There are 5 ways to turn a row about zero (a turn may also mirror it). The second row of each pair is the first, turned, with some noise. The first 50 pairs use one turn. New pairs use 3 turns, one after the other, and a turn may come again.
Some pairs, each with its turns in order after it:
[-2.62 -0.65  2.75 -0.23 -1.67  3.52  3.00  0.76 -3.40]
[ 1.41 -1.56 -2.21  0.88 -2.79  0.13  3.06  2.13 -4.18] | j_665

[ 3.23  0.04  1.16  0.08 -3.06  2.46 -0.70  1.81 -2.17]
[-0.11 -3.56 -2.45 -1.62  0.89  3.67 -0.01 -0.77  0.11] | j_850

[ 0.44  1.67 -0.65 -1.15  3.03 -3.35  3.03 -1.80  0.32]
[-0.83  2.17 -0.58 -1.85  1.73 -0.69  0.48 -3.85  2.72] | j_220

[-0.25  3.11  2.42  1.74 -0.87  1.10 -1.42  1.09  2.03]
[-1.20 -1.44  1.71 -0.98 -2.32  1.08  2.65 -1.82  1.71] | j_850

[ 1.80 -1.81  1.37  3.04  1.94  2.01 -3.51  2.47 -0.33]
[ 0.58  3.32 -3.31 -0.48 -0.64 -2.91 -2.55  2.28  1.02] | j_665

[-0.88  0.09  3.18  0.69  3.40 -0.92  1.87  3.39  3.10]
[ 3.57  0.47  0.06 -0.37 -4.82 -2.28  0.65 -0.87  2.41] | j_850

[ 3.22  1.99  2.61  3.01 -1.83 -3.01  3.32 -0.86  2.47]
[ 2.51  3.33  0.86 -4.92 -1.51  2.82  2.96 -0.87 -0.19] | j_850

[ 2.57 -1.09 -2.38  1.47  0.20 -2.52 -1.25 -2.80 -0.54]
[ 1.79  0.64 -0.66 -2.90 -1.87  0.26 -2.28 -3.14 -0.26] | j_428

[-1.79 -3.55 -0.30 -1.17 -1.21 -0.99  2.25  2.01 -0.82]
[ 3.78  0.05 -1.61  2.18  1.16 -0.76 -1.01 -1.74 -1.84] | j_850

[-2.73 -2.54 -3.46 -1.37  2.63  1.24  1.00 -0.26  2.06]
[ 2.74 -0.79 -1.86 -2.18  2.63 -0.63  1.44 -3.84 -0.40] | j_665

[ 3.14 -1.92 -0.01 -0.24 -2.08 -2.12  3.04  3.54 -0.86]
[-3.88  1.51 -2.52  1.64 -2.29  2.55  2.78  0.80 -1.18] | j_892

[ 0.93  3.24  3.02  0.53  0.98  3.14 -0.86 -1.79 -3.01]
[ 1.35 -1.38  0.71 -1.09 -5.08 -0.41 -1.51  2.56 -0.59] | j_665

[-2.34 -0.77  2.06  0.55 -0.56 -3.19  1.76  2.01 -1.00]
[ 2.68  2.08 -1.00 -1.41  1.49 -1.14 -2.08 -0.96 -2.24] | j_220

[-3.40  3.47  1.86  2.85  3.40 -0.11 -3.40 -1.95 -1.51]
[ 3.08 -2.47  1.03 -2.71  0.33 -5.18 -2.86  0.87 -1.74] | j_892

[ 2.26 -1.29 -0.62 -0.29  0.96  1.12  3.11 -2.46 -2.18]
[-1.27 -0.87 -0.02  3.22 -2.15  0.66 -1.50  1.65  2.91] | j_892

[-1.00 -3.31  0.68  1.44 -1.98  3.30 -3.40 -1.25  2.05]
[ 2.00 -0.69  0.13 -3.97  0.29  1.35  0.74 -3.08  3.72] | j_892

[-0.44 -0.31  1.57  2.33  2.90  2.19 -3.37 -2.96 -0.93]
[-1.89 -0.48  0.87 -2.64  1.43  1.85  3.43  3.40 -0.71] | j_220

[-0.18 -0.65 -2.71  3.38  1.02  3.52 -2.63  1.03 -3.16]
[-0.04 -5.57  1.12 -2.10  0.59 -2.92 -2.07 -0.20 -0.88] | j_428

[-3.04 -2.53  1.93 -3.43  1.99  2.17  0.83  3.00 -1.36]
[ 2.21 -3.41 -2.55  4.27 -2.05 -2.54 -0.47  0.64 -0.68] | j_850

[-1.92  3.35  1.44  3.04  0.44  1.07  2.93  1.82 -0.74]
[ 3.10 -1.26  0.97 -2.60  2.90  0.99 -3.18  0.62  1.21] | j_220

[ 3.12  2.11  3.55 -1.02  0.53  2.65 -0.75 -0.30 -2.17]
[-2.14 -3.82  2.63  1.57 -1.33 -2.68  1.49 -1.64  0.79] | j_892

[ 3.50 -1.19 -2.24  3.56 -1.36  1.20 -1.02  3.27 -1.58]
[-3.83 -0.92 -0.10 -3.34 -3.33  3.15 -0.47 -0.58 -0.64] | j_892

[ 2.65 -0.17 -0.18  3.39 -0.62  3.08 -2.04  1.20 -0.28]
[-0.30 -3.37 -0.35  1.42 -0.83 -2.62 -3.44 -0.59  0.84] | j_428

[ 1.86 -0.83  3.05 -1.05 -2.23 -1.68  2.91  1.09  2.57]
[-1.54  1.03  0.92  5.26 -0.04 -0.19 -0.07 -1.76 -2.01] | j_665

[ 1.67 -1.12 -3.29  1.61  0.33 -1.01 -2.03 -0.92 -1.77]
[ 0.85 -1.12 -0.21 -3.14  0.14 -0.40 -2.51 -2.50 -0.70] | j_428

[ 2.79  2.64 -3.20 -3.32  1.98 -2.73  1.82 -3.08  1.71]
[-2.55  2.64  0.80  4.47  3.38 -0.28 -3.82  0.35 -0.47] | j_892

[-0.11 -0.33 -3.15  3.01  3.46  2.68  0.77  1.19  3.22]
[ 2.10 -0.90  3.48  1.53 -1.31 -3.41 -1.88  0.38 -3.57] | j_428

[-2.31 -0.85  0.32  3.36  2.06 -3.08 -1.22  0.70 -0.91]
[-1.03  2.37 -0.80 -1.09 -0.65 -3.74 -0.68 -3.24  0.38] | j_850

[ 2.38 -0.67 -2.41  0.86  2.21  0.61 -2.75 -1.76 -1.87]
[-2.46 -0.55  1.70  1.31  1.17  2.25  3.41 -0.30 -0.30] | j_220

[-0.21  2.29  3.15  1.97  0.09  0.40 -1.19 -1.51  1.45]
[-1.52 -0.74  1.45 -2.40 -1.28 -0.49  3.37 -0.39  0.76] | j_850

[-1.81 -1.66 -0.81 -0.50 -2.83  0.75  3.40  0.78 -1.55]
[ 1.05 -0.78 -1.66  1.19 -0.49  3.44  2.13  2.56  0.72] | j_892

[-0.66  2.12  0.13 -2.09  3.29 -1.89  1.95  0.05  2.49]
[ 3.54  2.20  1.16  1.64 -0.02  1.60  2.53  0.23 -1.95] | j_428

[ 2.53 -3.34  2.48  0.50  2.08 -3.07 -2.62 -3.14 -1.24]
[-0.48 -1.29 -2.54 -1.71 -3.92  4.47 -1.26 -2.83 -0.76] | j_428

[-0.38  3.01 -2.43 -2.95 -1.73 -1.59  0.21 -2.20  1.54]
[-1.55 -0.72  4.33 -1.47  0.19  2.12  1.14 -2.55  0.54] | j_665

[ 0.85  2.56  0.56  0.57  2.80  0.80 -2.02  2.65 -1.46]
[-2.48 -1.25 -1.70 -0.13 -3.26  0.10 -1.24 -0.46  2.57] | j_850

[-1.81 -0.86 -0.40 -0.67  2.84  0.64  1.69  1.95  2.05]
[ 2.17  0.69  0.32  2.54 -1.82 -1.88 -0.30  0.62  2.07] | j_850

[-2.03 -3.41  1.24  0.40 -1.34 -2.83 -1.63  0.53  2.48]
[-1.11  2.93 -0.49 -0.72 -2.12 -1.57 -1.49  0.62 -3.94] | j_220

[ 2.75  0.18 -2.82 -1.41 -2.01 -0.51 -2.34 -1.15 -3.01]
[-3.30 -0.49 -0.29 -1.76 -1.67  1.33  1.51  0.69  3.87] | j_665

[ 0.05  0.54 -1.20 -3.41  3.42  0.69 -2.71  3.04  3.51]
[ 0.46  3.33  1.82  0.26 -4.59  3.13  1.02  0.40  2.08] | j_220

[-0.10  2.41 -1.26 -0.91  0.21 -0.53 -0.71 -0.26  1.41]
[-0.40  0.50  1.26 -0.16  2.51 -0.36 -1.22 -0.06 -1.62] | j_892

[-2.88  1.23  2.15 -1.67  0.57 -2.90  2.74  3.35 -3.06]
[-2.08  0.21 -1.47  0.61  3.70  0.92  5.23 -0.64 -1.63] | j_428

[ 0.09 -2.31 -2.40 -3.13 -2.92 -0.38  2.74  1.00 -0.56]
[ 0.76  0.83 -1.77  4.79 -0.33 -2.44 -1.33 -1.20  0.71] | j_220

[ 3.21  0.95 -0.76 -3.33 -1.23  1.17 -0.79 -3.25  0.77]
[-1.58  0.15  1.68 -0.43 -3.81  1.60 -0.03 -3.29  2.08] | j_665

[ 3.25  1.92  1.89  0.09  2.26 -0.08  0.29 -1.65  2.86]
[ 3.55  0.68 -1.28  3.00 -2.91  0.89 -0.36 -0.33  0.38] | j_428

[-2.65  1.42 -1.64  3.05  1.79  2.07  1.69 -0.09  3.53]
[ 1.21  0.32  4.79  1.82 -1.85 -3.25  1.04  0.47 -1.00] | j_428

[-3.14 -3.09  2.41 -1.34 -2.11 -2.72  0.12 -2.06  0.20]
[-0.06  2.50 -2.31 -0.79 -0.34 -4.70  0.25  1.08 -2.88] | j_220

[-2.77 -0.86 -1.76  2.81  1.43  1.12  2.83  0.86 -1.74]
[ 0.78 -2.89 -2.95 -1.48  2.42 -0.27  0.43  1.07 -2.33] | j_665

[-2.63 -2.96 -0.78  1.42 -1.50 -2.33 -3.29 -1.43  0.45]
[ 1.55  2.83 -0.98 -0.01  2.93  3.55  0.96  1.28  2.18] | j_665

[ 1.19 -0.81 -2.95 -0.60  0.53 -1.70  1.59  2.53 -0.98]
[ 0.64  1.49  0.61  2.98  0.61  1.04 -0.76 -2.90  0.23] | j_220

[-0.74  3.33  0.28  2.21  1.18 -0.36 -2.35 -2.05 -0.74]
[ 0.15 -2.09  0.48 -2.02  1.42 -3.00 -2.79  0.34 -1.14] | j_892

New pairs. What belongs after each?
[ 0.54  1.98  1.71 -1.41  3.00  0.83 -3.55 -2.28 -1.97]
[-0.89 -1.97  0.69 -3.70  1.56  4.49 -0.03 -0.79  0.09] | j_428 j_665 j_665

[-2.92 -3.31 -0.06 -1.66 -3.54  2.19  0.93  2.30 -1.68]
[ 0.72  2.61  1.45 -2.47  1.02  3.65 -2.89 -3.47  0.55] | j_850 j_665 j_892

[-2.89  2.99  1.86 -1.44  1.58 -0.20  2.49 -1.85  2.24]
[-0.61  0.84  0.62 -2.65 -1.99 -3.78 -2.30 -3.13  0.36] | j_892 j_665 j_850

[ 0.70  3.10 -1.05 -0.90  1.49  1.47  3.50 -3.08 -2.00]
[ 0.79 -1.62  2.38 -4.27 -2.04  0.58 -0.07 -2.49  1.91] | j_220 j_892 j_220

[ 0.27  0.17 -2.20  1.46 -3.40  1.77 -1.41 -0.70 -3.49]
[-0.89  3.02  2.13 -0.49  0.24  1.57 -3.70  1.92 -1.69] | j_220 j_850 j_850

[ 1.75  2.33  2.73  1.56 -0.54  1.69  2.03  0.95 -0.97]
[-2.23  0.13  2.12 -2.03 -0.37 -0.81 -1.02  1.91  3.05] | j_892 j_220 j_665

[ 2.27  2.64 -1.40  1.38  1.59  2.10 -1.14  2.00  3.19]
[-1.91 -1.41 -1.84  2.57  1.24  2.76  2.40  2.60 -0.98] | j_892 j_850 j_665

[-1.17  0.63  2.25 -3.18  2.21  1.84  2.22  2.63 -0.88]
[-3.04  0.02 -1.35  1.49  3.79 -1.67 -0.02  1.18  2.80] | j_428 j_892 j_428

[ 2.31  3.09 -1.84  1.28  0.87 -2.37  1.34 -1.66 -1.86]
[-1.90  3.12 -0.30 -1.48 -1.16  3.50 -0.08  1.85  2.12] | j_665 j_665 j_850

[ 1.83 -3.52 -0.79  2.38  1.72 -3.53  2.42 -0.31 -0.39]
[ 0.10  1.56 -3.06  0.99  1.08  2.92 -3.48  2.97 -0.83] | j_220 j_665 j_428

[ 0.90 -1.74  0.92  2.79 -1.94 -0.11 -0.36  0.65  1.33]
[-1.03  1.19  0.59  1.60 -1.72  1.50  0.70  1.98  1.72] | j_428 j_428 j_428

[ 2.30  2.51  0.19 -2.11  2.59  3.06 -0.01  0.81  1.66]
[-0.20 -1.06  3.67  2.51  0.23  1.33  1.95  3.13  1.24] | j_665 j_428 j_850

[-2.82 -0.76  1.26 -2.90  0.67 -2.66  2.34  0.28  2.34]
[ 4.47  2.09  2.08 -0.40 -0.28 -0.75 -0.36  1.06 -2.61] | j_892 j_892 j_220

[-1.73 -1.05  3.15  3.18  1.65  0.72  2.52  0.52 -1.02]
[ 3.53 -2.34  0.35 -0.08  1.96  0.75 -0.70  2.27 -2.45] | j_892 j_665 j_665

[ 0.51  0.55  0.98 -0.36 -0.31 -3.09  1.12  2.78  1.41]
[ 0.53 -0.66  0.24  0.32 -1.32  1.56  0.87 -4.27  0.16] | j_428 j_665 j_892

[-1.98 -3.46 -0.32 -2.94 -0.01 -3.22  0.84  2.72  2.70]
[ 2.29  0.47 -0.32 -1.12  3.49  4.55  2.77 -0.84  2.06] | j_850 j_892 j_665

[ 1.02 -0.24  0.77  1.83  1.67 -2.58 -1.65 -3.42  0.27]
[-1.61 -0.82 -1.30  0.11 -3.56 -0.81 -2.38  2.15 -0.60] | j_850 j_892 j_892

[ 0.99 -2.77 -2.67 -3.36 -0.92  0.18  2.75 -0.03  2.26]
[-0.89 -2.91 -0.51 -0.52 -2.41 -3.10  0.47 -1.28 -3.67] | j_220 j_220 j_850

[-2.36  1.53  0.67 -0.62  0.31  2.49  3.40 -2.56  1.40]
[-1.95  2.59  1.47 -0.08  0.99 -3.70 -2.69  0.73  0.99] | j_665 j_665 j_428

[-2.44 -1.93  1.49  2.10  2.11  0.42  3.35 -2.45 -3.31]
[-0.68  0.53  3.44  1.98  2.46 -0.04 -1.95 -3.05  3.62] | j_220 j_850 j_428

[ 1.33  2.75  0.30 -1.87 -1.56  2.85  0.79  0.35  1.82]
[ 0.05 -0.42  2.39  2.92 -1.16  2.89 -0.77  1.19 -1.27] | j_850 j_220 j_220

[ 2.69  3.45 -0.04  0.13  3.22  1.02 -1.40  1.02  2.36]
[ 1.70 -0.47 -0.66  1.03  2.57 -4.67 -0.14 -1.36 -1.69] | j_892 j_850 j_220

[-0.63  2.29 -0.89 -3.50  2.92 -0.52 -1.76 -0.76  1.11]
[ 4.13  1.78 -0.09 -1.92  0.49 -1.89 -0.11  1.78  1.88] | j_850 j_428 j_892

[ 2.00 -0.65  0.40  3.54 -3.24 -1.97 -1.39  0.53  0.60]
[-0.54 -0.03  3.19  2.39 -0.79 -1.89  2.62 -0.90 -2.88] | j_892 j_428 j_892

[-0.07 -0.12 -0.63  0.55  3.27 -2.79  0.94 -2.30 -0.33]
[ 0.90 -4.01 -0.49 -1.33  1.78  0.23  0.68  0.98  1.54] | j_850 j_850 j_892

[-3.46  1.31 -0.46 -1.14 -0.34 -3.50 -2.87  1.57  0.55]
[-2.39  3.18 -2.50 -0.55  0.86 -3.05  2.41 -0.27 -0.13] | j_428 j_892 j_892

[-0.80  0.45 -2.76 -1.91  0.41  1.42  0.77 -0.22 -1.66]
[-0.19 -2.89 -1.69 -1.10 -0.40 -0.87 -0.12  2.24  0.08] | j_428 j_892 j_892

[ 3.41 -2.44  0.80 -1.76  3.22  2.41  0.75  0.45 -0.87]
[ 2.12 -5.31  0.84 -1.17 -0.51  2.09 -0.05 -0.73 -0.05] | j_850 j_428 j_428

[-1.51 -1.21  1.43 -1.28 -2.83 -0.97 -0.82 -3.45 -0.98]
[ 1.86 -0.99 -1.84  2.81 -2.09 -0.67  2.00  1.20 -2.20] | j_428 j_892 j_428

[ 2.59  1.69 -3.23 -1.46 -1.57 -0.17  2.26 -0.90  2.90]
[-1.29  3.01  2.65  2.41  1.82  0.00 -2.93 -1.74 -0.42] | j_220 j_892 j_892

[ 2.29  0.88 -0.13 -2.11 -2.25 -3.55  1.05 -0.63 -1.44]
[-1.35 -1.99  1.91  4.37  0.88 -0.57  1.09  0.23  0.80] | j_428 j_850 j_428

[-2.69 -1.91  2.87 -2.56  1.09 -3.53 -1.32 -1.46 -0.12]
[ 1.53  1.07  3.95  0.58  3.12  0.70  1.88  0.22 -2.85] | j_665 j_892 j_665

[-1.71  2.29  3.17  0.09 -0.22 -0.69  0.32 -0.82  2.11]
[-2.03  1.76 -2.82 -0.39  1.10  1.50  1.11  2.21  0.02] | j_892 j_428 j_850

[-0.52 -2.80  0.70 -1.29 -2.06 -0.73  2.41 -3.50  2.09]
[ 0.49  3.88 -0.38  0.00  0.07  1.77 -2.39 -0.31  3.41] | j_665 j_850 j_220

[-1.85  0.40  1.39 -2.11  1.78  3.12  0.12  3.55 -2.69]
[ 3.91 -4.44  0.62  1.30  0.34 -2.45 -0.20  0.31  0.21] | j_428 j_220 j_428

[ 2.43 -3.54  2.22  2.26  2.88 -0.41 -0.35  2.64 -2.22]
[-1.38  1.37 -2.19 -0.84  0.18  4.68 -3.50  1.96  0.96] | j_220 j_220 j_220

[ 0.11 -2.73  0.94 -0.43  0.53  2.50  2.45 -3.55 -2.93]
[ 0.43 -3.23 -1.25 -0.90 -0.40 -4.44  0.30  2.64 -1.18] | j_428 j_892 j_428

[-0.75 -1.50 -0.37 -0.82  3.15  3.42 -2.81  3.24 -2.86]
[ 2.14  2.70 -2.23  1.40  3.80 -0.35 -4.25 -0.81 -0.79] | j_892 j_220 j_850

[ 2.40  0.39 -2.56  2.13 -0.54  1.31 -1.42  2.80  2.59]
[-3.26 -1.55  1.90 -0.50 -0.43 -0.04  3.02 -2.17  2.41] | j_665 j_850 j_428

[-1.86  1.25  2.31  1.99  1.65  1.03  3.15 -2.10 -2.39]
[-1.04 -0.73  2.64 -1.36  4.00 -0.57  0.53  2.87  2.00] | j_220 j_220 j_892

[-0.90  3.24 -3.37 -0.54  0.85  2.48 -1.92 -0.35 -2.70]
[ 0.19  2.83  1.27  0.64 -4.43  0.23  1.90 -2.93  0.01] | j_850 j_850 j_428

[-3.55 -1.33  2.29  2.42 -1.73 -0.96  0.81 -0.05 -3.24]
[-1.84  2.02 -0.55 -0.70  2.23 -1.98 -1.76 -0.59 -4.63] | j_428 j_220 j_892

[-0.03 -3.14 -2.26  0.99 -0.87  2.25  1.93 -1.88 -0.87]
[ 0.38  0.91  3.27  0.33  2.03  2.71 -2.13 -0.95  0.69] | j_220 j_850 j_665

[ 2.23  3.38  0.39  1.90  3.15 -0.14  3.32  0.97  0.26]
[ 3.15  0.06  2.20  3.65 -0.38  1.53  1.69 -2.74  0.95] | j_220 j_220 j_850

[-2.84  2.92 -1.27  1.27 -0.48 -0.23  0.03  0.31 -0.31]
[-0.28  0.62  1.13 -3.33 -1.12  0.68  1.30 -2.31  0.71] | j_220 j_665 j_850

[-1.55  1.80  1.06 -0.43 -1.68  2.66 -3.21  2.31 -2.75]
[-4.63 -3.10 -0.26  0.27 -0.92  0.93  1.29 -2.45 -1.63] | j_665 j_220 j_220

[-2.33 -3.40  0.76 -2.80 -0.87  2.03 -0.99  1.27 -0.21]
[-2.13 -1.41  0.33 -1.53  3.11 -0.35  1.76  2.96 -0.56] | j_220 j_892 j_428

[-0.55 -1.93 -1.95 -2.53  1.77 -2.61  0.13  3.12  0.83]
[ 2.04  2.10 -1.06 -1.78  1.22  3.66 -0.32  1.84 -1.89] | j_428 j_850 j_892

[ 0.60 -2.54  3.50 -1.75  0.08  0.99 -0.06  2.71  0.66]
[-0.24 -0.98 -0.78  0.83  2.78 -0.01  1.03  3.80 -1.71] | j_892 j_665 j_220

[ 1.87  1.85 -0.74 -0.49 -0.06  0.18 -3.15 -1.21 -0.44]
[-0.31 -1.40 -1.46  0.12 -1.71 -0.45  2.42 -0.39  2.58] | j_665 j_850 j_892

[ 2.35 -3.12  3.03  2.56  3.46 -2.26 -3.20 -3.08  1.45]
[ 2.92  2.21 -0.71  5.02 -1.29 -0.09 -1.26 -4.58 -2.16] | j_220 j_220 j_428

[-0.03  1.56 -2.72  1.71 -0.57 -0.03  2.80 -0.81 -2.81]
[ 2.19 -2.39  1.75 -1.30 -2.45 -1.69  1.22  0.79  0.83] | j_850 j_220 j_850

[-3.26  1.21  2.46 -2.52 -3.30  1.89  1.54  0.05 -3.18]
[ 0.31  2.10 -0.44  2.17 -0.15 -0.33 -2.50 -1.13 -5.81] | j_850 j_428 j_850

[-2.03  2.47  3.09 -1.72 -2.91 -1.15  1.50 -2.97  3.06]
[ 3.52  0.37 -0.67 -2.37 -0.12  0.00 -4.27 -0.82 -3.95] | j_850 j_220 j_428

